Each new row is followed by what is left after taking away its nearest point in the smallest flat space through zero that holds the last named rows.

Q821, 3 rows:
[[ 26  28 -18  -7 -10   4 -43 -19   5]
 [-26   0  -9   2 -16 -17 -21  41   2]
 [  5 -22  17   7   4  -1  -4   1  -3]]
New rows:
[ 20   4   2 -40   6  10   4  -5   3] => [  9  -5   5 -37   3   3   1  12   2]
[ -4  41   2   8  14 -14  18  20  10] => [ 11  23  17  14  17 -13   3  13   8]
[  8  14   2  -7 -11  11  -4   0   1] => [ 3  4  9 -4 -9  9  2  6  0]

Q246 (3 x 9):
[[  0   8 -27  21  18 -36  -9  11 -10]
 [-18   9   5 -10   7 -21 -22  -7  27]
 [ -3  20 -17   2 -27 -28  17  32  36]]
New rows:
[ 22 -22 -15 -19   1  11 -10  -1 -46] => [  9  -9 -13 -29 -11  -6 -14   6 -11]
[ -3   4  -5 -27 -41 -20  16 -28 -20] => [ -5   4  -8 -23 -31 -27   8 -31 -25]
[ -3 -15 -18  15  16 -25   8  -4  23] => [  1 -22  -6   8  10  -2  15 -11  17]
[ 13  -4  -4 -17  -1  40  14  19 -31] => [ -3   8  -8 -20   8   9  -7  18  -7]
[ 32  30  -7  -5   8  -9   5 -29  13] => [ 35  28  -6  -5   6  -3   9 -29   9]

Q585, 3 rows:
[[-41  44 -10   6  12 -11 -35   1   5]
 [  5 -13 -10 -18  38  -8  31  43 -26]
 [-42   5 -19  -7 -12   2 -20  44   8]]
New rows:
[  4  -2 -17 -10  -2   4  -7   4  25] => [ 10   1 -15 -10   8   1  -2  -1  20]
[ -9   1  18  -4  -2  24   6 -10   9] => [-12   3  15  -7   7  21   8  -2   4]
[ -3   2  -7 -31  -6  20  26 -19 -24] => [-15  10 -10 -29 -11  20  15 -18 -19]

Q700, 3 rows:
[[ -3 -23 -15  32 -17 -17  41  -5 -52]
 [-27   4 -18  36  -3 -15  19  -8  -7]
 [ 12  21  31  10 -16  -5  34 -23  -9]]
New rows:
[ 25  -1 -16  -6  10 -22 -15  21  -1] => [ 21  12  -8   4   6 -26  -3  10   2]
[  5   4  -9 -12 -18  -7  17  28 -25] => [ -4  19  -7 -11 -12  -6   8  25  -3]
[-13 -19 -18   9  11  10  27 -11   7] => [ -2 -15  -6  -5  12  16  21 -11  14]

Q793:
[[ -2  -2 -28   3   7   6  28  26 -22]
 [ -8   8  -8  -7  -1  -3 -22  -5  10]
 [ 26   2  19 -13 -18   6 -33 -19 -28]]
New rows:
[ 5 14 11 11 28 16  0 -8  8] => [ 7 16  3  8 27 18 -3 -4 -1]
[ -7 -24 -18  28   7 -20 -16 -19 -21] => [ -8 -26 -14  31   8 -21 -11 -20 -16]
[  4 -11 -17  25  -7 -17   8  11 -28] => [ -2  -8  -6  24  -8 -22  -7  -2  -8]
[ -5 -18  25  24   8  17   6 -16 -26] => [-21  -8   2  18  12  14  -8 -11 -14]
[ 8 -3 12 -7 14 17  8 -4 26] => [ 11   0  -1 -13  11  21   2   1  11]

Q987 (3 x 9):
[[  1  54  25 -16 -17  -2  28 -19  -2]
 [ 25 -24 -34   7 -24  18  23 -27   6]
 [-23  35   0  -3  -2  58  -9 -14  33]]
New rows:
[-5 -8 -5 12 33 12  2  1  8] => [ 2  1  0  8 26  2 15 -5  2]
[ -4  10  20   9  25 -17 -41  -1 -35] => [  9   7   1  11   6   5 -23 -24 -26]
[ -1  -3   6  11  -8  -9  -9 -41  -3] => [ -7  -4   9  12  -1 -10 -18 -34  -2]

Q590:
[[ -4  29 -18  28 -23  25   1 -36 -11]
 [ -4  12  38   7 -20  41 -33   5 -24]
 [-20  41  24  -2 -38 -12  -6 -26 -14]]
New rows:
[  8  16  16 -13  16   5  20  13  21] => [ 8 22 12 -5 11 14 19  5 18]
[ 27  23  11 -13 -25   8   8  -1  25] => [ 32  14   6 -12 -16  11   9   5  28]
[ -5 -25 -27   9  -7   5  28  24 -14] => [-13 -12  -9   4 -21   1  21  21 -21]
[-24 -20  17  16  20  28 -16 -21  -2] => [-28 -17  13   7  20   2  -4 -25   5]

Q182, 3 rows:
[[ -8 -29  15   9 -32 -10  43  17 -32]
 [ -3 -17  17   2 -13 -21 -19   2   2]
 [-21  14  25  -7  14  46   3  18  -7]]
New rows:
[ 17   6 -14 -28   1   2  12  17  -4] => [ 14   0  -3 -28  -2  -3  -1  19  -1]
[-28 -24 -22  21  -7   2 -23 -14  -1] => [-30 -19 -24  20  -3  14 -13 -11  -5]
[ 0 13  5 26 18 23 12 12  0] => [ 5  2  5 29  9 -1  1  7  4]
[ 28  -9  28 -18   6   7 -23  19 -15] => [ 38  -5   7 -16   7   3  -6  12 -17]
[ 12 -22 -24  10   8 -28  20 -12 -16] => [ -3 -12  -1   3  21  -3  -1  -3 -10]
[-19   9  20   7 -13  -2 -15  10  -9] => [-8 16 -2  8 -8 -5 -4  1 -7]

Q187:
[[-12  -4 -11   5 -15  30  18  -1  15]
 [ 31 -14  -1 -20   0   2 -11  18  30]
 [ 16 -15  11 -21   1  -5 -10 -26   7]]
New rows:
[ -4   8   0  -9  -4   1   6 -12 -10] => [  2   8  -2 -10  -3   1   4   1  -4]
[ -4  -8   9 -18  17  -3  -1 -10   1] => [-10  -3   3 -10  15   2   4   3   2]
[ -8  -2  -6   0 -11   5  11  -5 -18] => [  4  -5  -5  -6  -8   0   4   3 -11]
